The same things were measured in two ways. Each way mixes the same 10 hidden numbers, adds some noise and spreads widely along 6 directions of its own, which tell nothing about the thing.
In the rows, 128 means zero.
Some things both ways: the first way, then the second way.
[155 137 138 139 103 133 145 131 138  95 123 113 134 146 140  99 105 144
 167 130  92 142 134 109 114]
[ 97 148 110 132 126 132 135 132 158 163 122 142 126 148  98 132 155 127
 110 137 137 102 114 136 145 108]

[119  99 145 142 138 138 120 129 131 115 131 148 108 117 113 127 138 117
 121 133 146 129 121 122 132]
[140 127 158 118 114  97 130 130 127 119 135 116 111 133 157 114 159 139
 150 147 121  93 144 131 106 125]

[109 143 187 106  88 103 154 123  70  65 125 122 105 128 115 147 136 138
 129 193 142 154 138 117 119]
[114 136 139 105 125 137 125 119 125 137 151 122 133 116 132 123  89 142
 131 116 131 140 108 109 106 102]

[142 154 175 100 130 145 176 120 115  97  94 135 108 143 134 134  96 141
 146 184 102 137 147  82 112]
[108 137 178 121 138 100 135 114 127 133 139 110 143 101 143 112  70 116
 141 117 119 143 115  87  80 119]

[103 130 123 117 126 118 117 127 103 146 132 129 123 125 146 119 160  98
 105 136 186  93 124 135 108]
[154  72 141 135 145 110 115 132 104 133 145 113 138 163 142 124 185 119
 127 150 120 105 142 179 101 115]

[139 161 140 120  98 114 195 113 157 169 108 141 173 169 194  73 120 128
 192  82 190 123 137 109 133]
[162 101 154 128 120 149 125 135 116 141 146 104 131 143 154 111 143 126
 126 146 116 148 153 149 133 101]

[125 110 168 179 103 136 117 136 106  85 159 119 124 122 116 121 147 113
 166 116 164 112 111 122 139]
[104 164  92 143 116 158 148 134 168 170 171 161 119 133 122 126 164 156
  85 179 124 127 147 153 138  99]

[ 94 107 117 132 128 107  96 144 108 106 141 132  95 101 106 162 139 126
  93 147 141 161 144 148 139]
[128  99 130 142 112 118 125 131 148 106 134 167  74 115 158 119 113 132
 113 163 131 133 146 130 140 140]

[100 111  99 122 182 143  87 123 128 190 128 191 128 108  85 155 147  90
  46  99 182  92 107 161 149]
[124  77 129 173 136 139 132 120  75 165 124 111 135 124 106 120 124  65
 104 126 139 130 126 148  91 123]

[146 168 180 112 153 134 158 128 143 112 115 146 116 108 134 157  91 162
 114 160 109 161 134 123 153]
[101 129 138 139 167 104 116  52 125 121  94 125 170 116 130 113  69  91
 102 133 142 139  81  93  64 143]

[108 129  73 102  94 107 124 118 115 143 129 101 135 165 120 118 154  88
  99 139 173 120 167 149  60]
[ 86 122 101 155  95 147 166 160 140 146 142 148  51 122 132 125 137 132
 126 146 144 129 160 155 158 121]

[112  94 118 127 142 134 106 136 126 146 144 111 116 111 122 157 154 114
 120 131 130 113 128 124 130]
[ 83 154 125 112 161 115 113 100 178 141 135 139 144 150 112 137 152 128
 102 150 131  94  97 132 117 122]

[155 122 230 162 123 130 114 153 114  36 155 137  95  66 129 161 111 174
 136 161  91 169  99 143 203]
[126 115  83 154 145 124 134 111 130 129 136 165 135 137 134 123 132 153
  97 160 151 147 131 155 102 127]

[109 102 127 105 109 156 128 125 141 169 120 143 143 146 127 118 145 117
 162 115 149 113 131  98 124]
[149  74 147 136 123 122 127 146 124 125 149 130 100 121 149 117 134 109
 137 137 119 129 147 166 132 120]

[161 137 159 113  87 144 137 131 121  90 137  93 170 143 134 103 110 151
 193 140  59 149 135 104 135]
[167 118 125 106 123 120  95  59 127  55  98 166 102  69 189 100  84 142
 163  87 125 142 165  96  87 190]

[104  82 163 144 105 158 101 143  84  68 132 127  97 125  95 125 144 116
 153 164 104 124 116  98 126]
[149 127 168 104 112 100 118 131 149 116 146 139 120 105 149 117 137 136
 162 117 100  97 147 114 118 122]

[138 132 118 117 164 150 151 105 164 183 102 156 141 140 146 110 122 117
 142 106 147  99 131 110 134]
[160 110 150 181 104 128 158 150 117 130 136 137  84 105 167  95 131 112
 134 168 133 174 177 174 125 134]

[147 126 125 142 121 139 105 137 132 112 148 114 149 125 123 116 121 123
 137 116 108 131 131 139 133]
[ 90 137  86 153 167 155 110  93 158 153  88 153 150 126  78 136 126  69
  83 125 148 129 101 142 129 142]

[115 147  42 134 166  89 128 130 116 160 134  93 139 137 138 124 121 111
 109 112 119 114 148 108  75]
[143  63 166 131 134 143  94  83 119 116 137 122 101 121 163 112 109  83
 116 133 120 140 129 148 119 142]

[132 165 101 143 132 100 133 118 117 133 137 127 145 136 103 145 118 136
 106 104 142 122 124 149 119]
[124 103 101 150  93 161 142 130 101 161 164 146 107 119 117 123 135 138
 110 127 134 131 137 153 116  94]

[111 108 123 106 126 114 128 120  87 136 118 130 126 130 126 131 151 114
 130 137 129 105 121 120 140]
[150 101 147 128 132 161 112 167 111 159 153 118 141 129  99 127 126 111
 133 106 129 156 128 163 139  89]

[123 114 141 117 134 135 121 139 128 126 129 127 122 116 131 143 130 127
 118 137 116 140 130 138 154]
[104 100 106 151 144 149 146 109 126 149 121 118 154 125 120 122  83 101
  91 137 133 162 118 118 121  96]

[105 158 150 119 109 100 123 149  82  91 138 112 105 107 147 151 127 126
 111 169 159 147 148 143 132]
[125 118 153 101 172  93  81  80 164 100 116 157 157 116 144 123 101 116
 115 125 110 116 121  86  98 164]

[117 113 124 110 123 149 135 125 143 168 126 135 157 144 126 121 135 120
 162 111 138 123 138  96 128]
[137  84 136 114 117 128 132 139 105 134 161 100 123 128 148 125 139 123
 133 145 113 103 143 142 113  97]

[116  93 113 168 147 126  99 134 123 123 147 123 102 113 116 132 155  96
 101 114 156 103 114 151 127]
[137  97 154 139 155 127 111 105 133 141 125 108 171 137 112 124 133  92
 118 122 124 129 104 150 106  98]

[137 133  85 118 167 125 113 130 153 167 138 108 153 116 138 130 118 133
 114 113  85 132 135 128 129]
[139 123 122 131 119 129 129 108 135 124 113 130 103 118 146 119 163 107
 149 129 131 101 146 164 129 149]

Other things, the second way, with their names:
J312: [117 134 111 129 149 119 131 105 137 155 101 154 143 122 116 129 109  95
 136 121 145 123  93 142 132 147]
J247: [143  72 109 150 142 126 138 105  90 155 109 146 157 167 146 116  83 122
  72 177 149 157  90 111 123 116]
J458: [146 115 148 147 117  79 148 133 141  99 113 156  73 128 189 102 125 151
 162 156 140 138 150 142 125 163]
J455: [136  17 132 149 142 131 128 122  82 118 122 117  98 139 162 122  91  88
 131 125 141 159 130 167 128 136]
J893: [112 116 124 164 131 131 128 121 106 115 124 129  97 126 132 112 103 128
 114 147 164 162 125 149  94 132]
J794: [137 101 135 128 109  89 137 118 126 125 148 132 127 134 142 125 170 143
 141 143 113  65 134 131  95 107]
J648: [ 78 237 119 139 126 120 145 137 190 165  99 164  92 128 108 118 162 134
 145 134 156 117 128 139 150 166]
J910: [132 114 131  76 149 162 110 106  83 183 161 102 201 112 118 135  96 114
 125  80 101 126 111 107  93  96]
J565: [123 146 145 108 144 125 116  52 159 129 114 147 135  98 165 112  84 103
 131 124 122 139 106 113 116 163]
J90: [116 114  97 169 126 123 159  91 152 113 114 142 122 130 156 109 114 136
  92 183 139 146 136 132 109 118]
J428: [207  85 173 104 110 159 129 160 123 161 148 144 140  81 150 109  58 105
 187  70  96 194 142 138 179 107]
J319: [113 141 152 116 103 148 125 130 128 178 151 136  98 100 118 122 130 108
 157  79 115 116 142 130 140 131]
J603: [150  64 101 160 126 135 130  96 105  99 142 157 103 115 168 111 107 139
 111 152 137 160 150 159  97 131]
J352: [110 154  85 139 136 126 143  60 166 144  73 158 143 133 129 119 129 118
 126 115 145 117 109 122 131 154]
J789: [121 107 169 104  89 103 159 136  88 166 183  98 102 107 160 120 132 130
 181 110 108  80 131 138  93 104]
J734: [137 118 100 165 115 151 153 123 136 149 125 141 133 128 114 121 125 118
 117 145 147 150 115 169 136  93]
J906: [121 115 160 142 162 138  91 106 128 132 104 112 160 122  96 118  96  75
 107 108 133 149 106 118 102 128]
J184: [ 71 126  86 137 137 124 135  65 159 103  91 157 106 107 148 121  71 111
  82 156 141 128 120  75 110 156]
J735: [119  99 130 132 189 114  84  77 159 124  95 149 173 147 100 134 122  81
  99 126 139 115  78 141 114 144]
J900: [120  88 152 110 160 167 104 108 113 160 136 102 161  95  96 133  62  54
 139  66 124 159  90 143 124 110]
J7: [ 58 179  52 138 134 153 146  66 162 173  85 165 141 153 103 129 125 137
  69 143 155 112  98  89 132 136]
J43: [116 113 133 134 139 107 121 134 138 143 145 135 144 167 115 128 150 141
  92 171 132  98 103 130 112  96]
J138: [126  97 168 151 152 118  79 119 120  90 127  94 131 139 115 116 159 104
 103 134 126 118 149 134  68 121]
J220: [102 137  82 135 142 131 166 153 137 173 129 141 124 141 136 131 144 119
 106 180 140 127 134 155 150 126]
J866: [168 154 103 133 132 100 140  97 118 124  73 153 146 128 158 107 144 138
 154 136 146 116 129 129 108 166]
J955: [138 102 138 184 128 125 106 146 148 123 119 166  72 142 105 121 185 101
 126 142 156 123 137 205 139 150]
J557: [ 87 137 110 128 158 127 129  94 156 163 123 160 147 133 117 132  99 113
 101 133 141 137  84 123 126 135]
J158: [111 150 144 116 116 130 130  93 193 152 163 132 149 115 108 129 165 127
 142 109 101  83 115 153 120  80]
J21: [116  99 111 144 100 135 187 141  99 155 153 138  86 113 182 111  82 151
 137 142 131 171 159 126 132 121]
J877: [130  98 146 125 164  84  85 100 157  83 139 156 140 165 142 126 131 164
 102 161 138 119  96 128  86 125]
J114: [122 122 133 111 148  81  96  78 132  78 112 154 130 152 159 116 107 181
 113 141 146 115  99  83  69 149]
J558: [129 128 126 110 127 128 111 107 149 109 111 141 107 137 160 118 135 134
 102 170 123 103 141 102 135 144]
J856: [196  57 164 130  90 111 147 150 107 152 161 141 108 126 168 113 154 136
 186 113 105 118 147 182 146 106]
J882: [141  91 161 102 158  98 101  98 134 124 132 133 150 115 152 125 111  97
 150 107 106 112 114 124 107 144]
J507: [ 92 181 118 114 153 117 105 110 198 161 103 177 143 127  77 138 151 115
 134  89 132  93 105 120 143 150]
J993: [ 90  85  99 148 162 173 110 107 132 135 135 135 123 118 102 138  87  86
  97 111 149 175 113 166 130 119]
J493: [129 118 106 137 136  82 130  82 146 100 103 151 134 175 164 114 170 168
  96 189 132  82 127 110  95 135]
J885: [141 147 157  95 104 132 165 158 139 169 172 128 124  73 147 123 102 125
 203  81 102 138 142 152 146 105]
J658: [137 141 135  92 115 160 133 163  92 188 137 121 114 110 123 131 104 100
 172  92 141 136 106 160 164 128]
J727: [186  96 172 122 138 121  72 122 127  95 120 142 115 121 139 112 146 116
 158 103 129 133 142 158 114 154]
J373: [ 84 156 121 144 147 147 140  90 161 153 106 141 132 103 118 118  71  95
 117 111 143 172 109 121 132 140]
J903: [164 122 163 114 146 118  80  83 109 109  86 145 137  99 137 111  86  95
 166  62 138 141 111 117 100 179]
J480: [168  40 145 146 122 123 125 156  83 107 155 117 116 119 159 113 104 121
 133 143 124 156 154 155 107 104]
J483: [120  79 145  88 178 109  67 102 161 113 158 152 167 133 112 145 122 127
 116  97 101 100 104 115 103 117]
J69: [156  39 129 197 178  99 117 104 123  81  85 128 155 153 132 111 108  89
 103 153 154 173 115 168  94 124]
J59: [116  93 130 152 183 129  84 116 124 153 118 156 140 174  89 135 141  98
  99 126 164 143  77 181 123 144]
J695: [113 135 142 154 122  97 143 109 143 157 146 146 124 149 126 121 155 142
 129 147 140 108 105 158  99 115]
J199: [101 128 120 165 137 129 138 132 132 122 120 125  96 121 136 111 117 109
  97 172 147 155 149 138 112 137]
J349: [105 165 122 117 126 170 128 132 144 178 124 136 131  97  93 132 101  85
 134  91 133 140 115 126 154 124]
J937: [124 113 147 169 122 131 139 105 148 121 127 155  91 107 154 103  92 120
 115 144 136 179 140 140 124 140]
J482: [137 160 151 111  59 134 156 118 138 151 120 149  73  86 166 103 111 141
 182  82 110 117 162  91 150 141]
J240: [131  80 147 157 125 103 163 125  96 116 136 119  79  88 189 107  74  91
 158 153 140 166 139 167 108 155]
J890: [104 133 131 102  91 128 151 168 131 131 158 118  91  75 134 125 116 124
 156 111  99  91 173  96 121 109]
J922: [150 112 151 113 133 119 127  95 125 127 114 117 159 112 153 112  89 111
 148 112 115 136 113 110 111 119]
J715: [130 104 126 148 107 158 160 127 113 158 146 116 111  75 129 118 102  85
 161  93 120 153 150 165 127 111]
J438: [129  95 144 160  93 132 149  78 143 124 133 126  74 117 172 106 162 111
 141 137 114 113 170 163 124 138]
J586: [ 99 157 110 127 116 133 147 146 150 163 129 134 102 137 114 132 160 125
 125 149 136  99 131 144 147 116]
J274: [106 149 139 134 120 124 159 140 143 167 138 113 119  97 126 121 153  86
 155 132 112 104 155 151 130 128]
J807: [110 142 128  95 112 122 134 110 109 144 122 106 126 122 141 121 135 139
 160  89 117  83 141  89 101 129]
J785: [108 161 113 150 123 143 156 111 124 177 111 136 127 121 126 113 112 112
 120 132 147 149 119 134 129 135]
J154: [100 165  76 171 115 156 146 107 153 139 112 183  80 126 136 112 127 147
  84 177 167 166 141 146 139 154]
J781: [119 178 143 135 130 140  93  56 190 140  88 178 119 109 117 108 123  98
 110 115 132 127 110 107 138 172]
J527: [125 144  90 139 107 147 146 159  79 176 124 113 122 157 101 130 181 139
 122 145 157  97 129 153 116 107]
J196: [106 188 137 122  93 127 149 141 178 160 139 154  80 108 131 119 173 136
 160 117 117  93 161 136 155 139]
J809: [158 113 169 140 124 137 122 136 121 140 147 117 123 122 138 111 142 120
 152 111 120 155 152 167 118 118]
J147: [106 148 125 149 122 118 161 189 179 124 173 143  94  80 119 131 136 120
 148 155 123 133 160 176 133  99]
J77: [141  49 128 116 113 134 131 137  84 121 172  97 111 121 155 132 132 119
 133 143 115 102 143 158 104  92]
J656: [ 96 124 126 133 142 117 155 134 131 130 127 109 119 106 141 121 101 105
 142 129 132 139 140 135 110 128]
J552: [138 128 102 140 115 115 148 116 104 109 107 138 133 120 157 104 102 163
 116 142 135 139 155  82  91 124]
J806: [120 154 136 116 136 142 106 137 154 123 133 137 133 123 122 118 106 143
  92 150 126 144 132  97 124 111]
J229: [149  98 142 153  88 173 156 156 113 157 147 122  71  89 135 114 103  90
 171 103 138 170 140 201 165 109]
J907: [125 161 151  99  71 138 180 159 128 213 183 100 147 151 139 121 161 178
 141 140  97  88 130 110 144  42]
J197: [109 126 125 102 161 124 101  64 143 129 129 113 173 156 132 131 141 127
  89 153 123  93  95 111  89 113]
J693: [102 169 134 129 121 161 127 169 168 179 127 152 105 107  81 134 124  98
 141  98 135 138 120 145 179 122]
J294: [119 159 155 115 113 109 130 156 169 163 148 137 110 135 111 131 195 128
 166 115 114  75 136 157 147 115]
J101: [107 100 117 146 141 122 137  89 144 122 125 144 126 137 153 116 100 126
  90 164 131 142 118 117 116 125]
J168: [109 142 121 102 135 131 142 124 118 174 126 113 168 122 116 129 104 117
 137 101 124 113 110  98 115 105]
J110: [107 154 122 114  71 108 184 172 126 160 144 127  78 113 151 121 139 165
 175 124 117  90 161 106 138 113]
J120: [111 149 128 150 153 102 112 121 160 109 110 138 114 143 127 118 179 123
 115 160 140 104 146 148 104 151]
J640: [ 95 144  94 122 112  91 163  85 140 108 122 143 112 128 183 111 132 179
 105 178 120  86 158  68  84 136]
J422: [138  96 132 143 118 155 123 141 137 147 137 147  99  95 110 128 124  83
 162  82 129 144 139 184 151 130]
J793: [137 140 170 120 122 125 109 130 161 123 134 107 119 128 133 117 182 111
 139 141 106  93 155 143 127 119]
J30: [141 130 127 131 137 144 113 125 154 138 113 170 123  92 116 122 110  98
 152  83 131 151 134 147 144 155]
J869: [121 125 157 118 121 114 136 165 142 165 143 159  83 104 142 124 110  99
 149 141 126 129 121 144 163 152]
J431: [139 132 104 135 139 159 109  97 137 106 112 149 120  76 134 114 112  96
 127 111 130 152 163 137 113 160]
J13: [117 161 144  89 126 121 117  73 175 166 127 147 135 119 130 131 161 103
 156 106 112  67  99 142 141 142]
J701: [136  81 131 142 138 161 128  98 107 142 129 134 137  83 139 112  46  89
 132  82 125 196 133 123 119 127]
J836: [137 118 150 155  93 145 149 119 106 135 138 128  67 102 161 100 113 125
 160 114 141 166 158 164 123 141]
J694: [120 157 142 131 113  78 152 148 191 147 150 198  93  88 148 121 139 131
 159 143 107 100 147 132 144 155]

Some of these things the first way, each followed by its name:
[100 117 117 104 136 141 129 131 132 179 115 145 126 134 129 144 144 115
 115 116 154 104 119 125 133] -> J294
[150 143 169 128 120  87 146 131 123  72 132 128  94  96 136 164 108 171
 112 162 109 180 138 149 159] -> J114
[101 129  64 147 182 100  84 139 118 148 133 122  87  87 119 162 130 147
  72 124  96 107 102 145 120] -> J856
[181 124 118 116 162 143 151 113 168 144 108 123 136 131 149 117 101 143
 146 124  61 121 134 108 135] -> J648
[127 160 112  77 147 116 156 127 125 175 114 118 158 133 142 154 107 150
 132 134  89 136 141  99 132] -> J900
[118 132 167  83  67 129 158 129 124 147 132 121 163 153 144 133 146 126
 157 129 171 142 142 123 136] -> J993
[151  72  94 189 136 126  66 125 137  92 160 127 109 109  91 117 152  92
  99  96 139 113 125 188 140] -> J552
[145 126 127 170 145 112 142 120 158 129 138 152 123 125 119 127 124 125
 108  90 169 130 116 144 128] -> J836
[116 110 131 132 157 151 114 135 147 156 138 130 132 106 120 148 130 144
 146 118 101 123 112  96 145] -> J565
[137 108  93 102 126 178 126 116 198 221 122 135 179 162 131 114 137 112
 161  73 141 102 144 123 132] -> J640
[161 103 111 126 152 175 141 115 219 210 132 123 162 142 130 154 126 120
 177  76 138 118 163 114 156] -> J147
[102 118  90 133 159  98  80 130 117 154 150 142 111  92 106 170 158 106
  46 117 178 118 126 190 143] -> J168
[134 129 107 130 184 157 116 137 164 177 131 135 141 116 133 139 116 113
 111 106 121 112 130 119 136] -> J274
[144 127 121 123 129 122 143 129 136 129 116 136 136 133 130 131 106 146
 147 116  96 144 133 115 149] -> J693
[127 144 126  86 103 144 144 123 149 175 114 121 156 149 157 119 128 141
 164 122 128 117 140 109 123] -> J735
[159 130 148 144 116 153 156 109 201 160 124 145 162 146 134 110 116 158
 184  74 130 135 120 128 159] -> J734
[102 136 105 129 120 118 111 119  92 119 139  89 106 131 111 140 157 112
 115 162 149  92 137 120  64] -> J885
[137 131  78 190 185  78 108 153  91  60 155  70  95  99 143 126 112  96
  81 145  91 144 148 149 107] -> J793
[118 153 209 127 130 125 139 138 117  53 136 147  76  89 121 153 108 152
  97 208 149 181 143 112 112] -> J240
[159 144 109  92 139 116 167  95 148 155 106 124 146 151 132 129 117 130
 128 136 116 127 158 118 109] -> J893
[126 121  86  96  96 119 155  96 154 199 113 107 144 167 145 130 159 118
 166 105 176  91 156 119  98] -> J877
[104 139 150 133 105 154 154 143 151 151 127 135 148 159 144 105 131 113
 138 105 173 131 118 118 110] -> J438
[ 94 124 124 106  89 131 114 128  88 125 134 115 132 148 108 125 159 106
 118 147 157 108 129 131  91] -> J422
[138 182  99 133 130  79 133 124 128 127 149  91 137 120 144 146 121 138
 100 126 149 140 151 166 111] -> J603
[146 152  86 193 137  74 119 137 142 108 146 121 116 103 153 120 101 164
 146  77 128 143 123 148 148] -> J428
[124 114 125 127 146 114 117 126 112 104 135 124 105 115 123 134 141  92
  86 158 156 137 156 150 121] -> J199
[121 121 120 125 133 129 132 127 134 156 138 111 148 131 137 129 138 124
 149 115 129 118 129 111 128] -> J197
[129 119 120 102 139 143 105 129 112 149 143 104 170 124 123 133 142 107
 134 128  98 117 137 131 153] -> J431
[141 215 129  83 146  94 176 108 117 132  98 122 135 134 163 127  93 156
 103 169 115 136 147 126 103] -> J785
[128 137 138  95 103 123 144 105 105 121 116 115 141 147 131 111 141 126
 145 156 122 118 138 118 108] -> J154
[151 151 141 109 134 110 141 105 122 122 119 153 152 126 123 112 116 139
 113 134 122 134 123 138 140] -> J527
[142  74  58 145 191 131  89 141 176 179 141 129 152  98 130 133 113 134
 144  69  57 145 134 116 182] -> J558
[127  80 140 121 146 161  78 140 116 110 140 120 110  92 122 124 141 125
 144 163  73 114 121  95 133] -> J220
[143  88  85 144 179 129 104 129 121 130 125 127 117 116 114 132 126 100
 104 116  85 110 128 129 142] -> J906
[142 147 150 114 104 145 135 132 161 132 127 119 147 133 151 110 116 160
 147 124  98 141 117 141 135] -> J352
[119 137 104 102 127 129 105 114 119 137 127 115 124 125 113 129 138 135
 115 157 114 110 135 124  90] -> J312
[111  93 148 113 117 166 108 147 128 131 136 151 145 131  90 150 129 110
 133 125 130 156 144 120 161] -> J890
[151 180  92 150 160  90 143 141 136 115 133  98 123 121 157 136  87 141
  98 122 105 150 146 148 115] -> J196
[ 89 160 143 120  80 109 144 115 124 136 123 174 116 141 120 124 136 134
 131 132 250 137 148 120  92] -> J869
[125 130  98 104 159 116 132 121 123 150 108 125 113 119 129 153 117 142
 119 144  89 124 138 113 132] -> J43
[178 140 134 152 129 136 169 117 175 112 120 123 153 148 133  96  82 170
 193 105  62 153 128  77 115] -> J229
[ 91 109 202 145 130 137 117 135  96  82 131 167  58  92  87 176 151 134
  78 174 171 124  90 142 140] -> J695
[134  84 153 124 112 167 113 130 153 126 139 130 123 130 121 122 149  99
 138 137 151 123 141 122 118] -> J656
[107 134 114  70 109 121 142 129 165 204 114 157 149 137 155 135 132 138
 113 110 174 146 142 133 130] -> J455
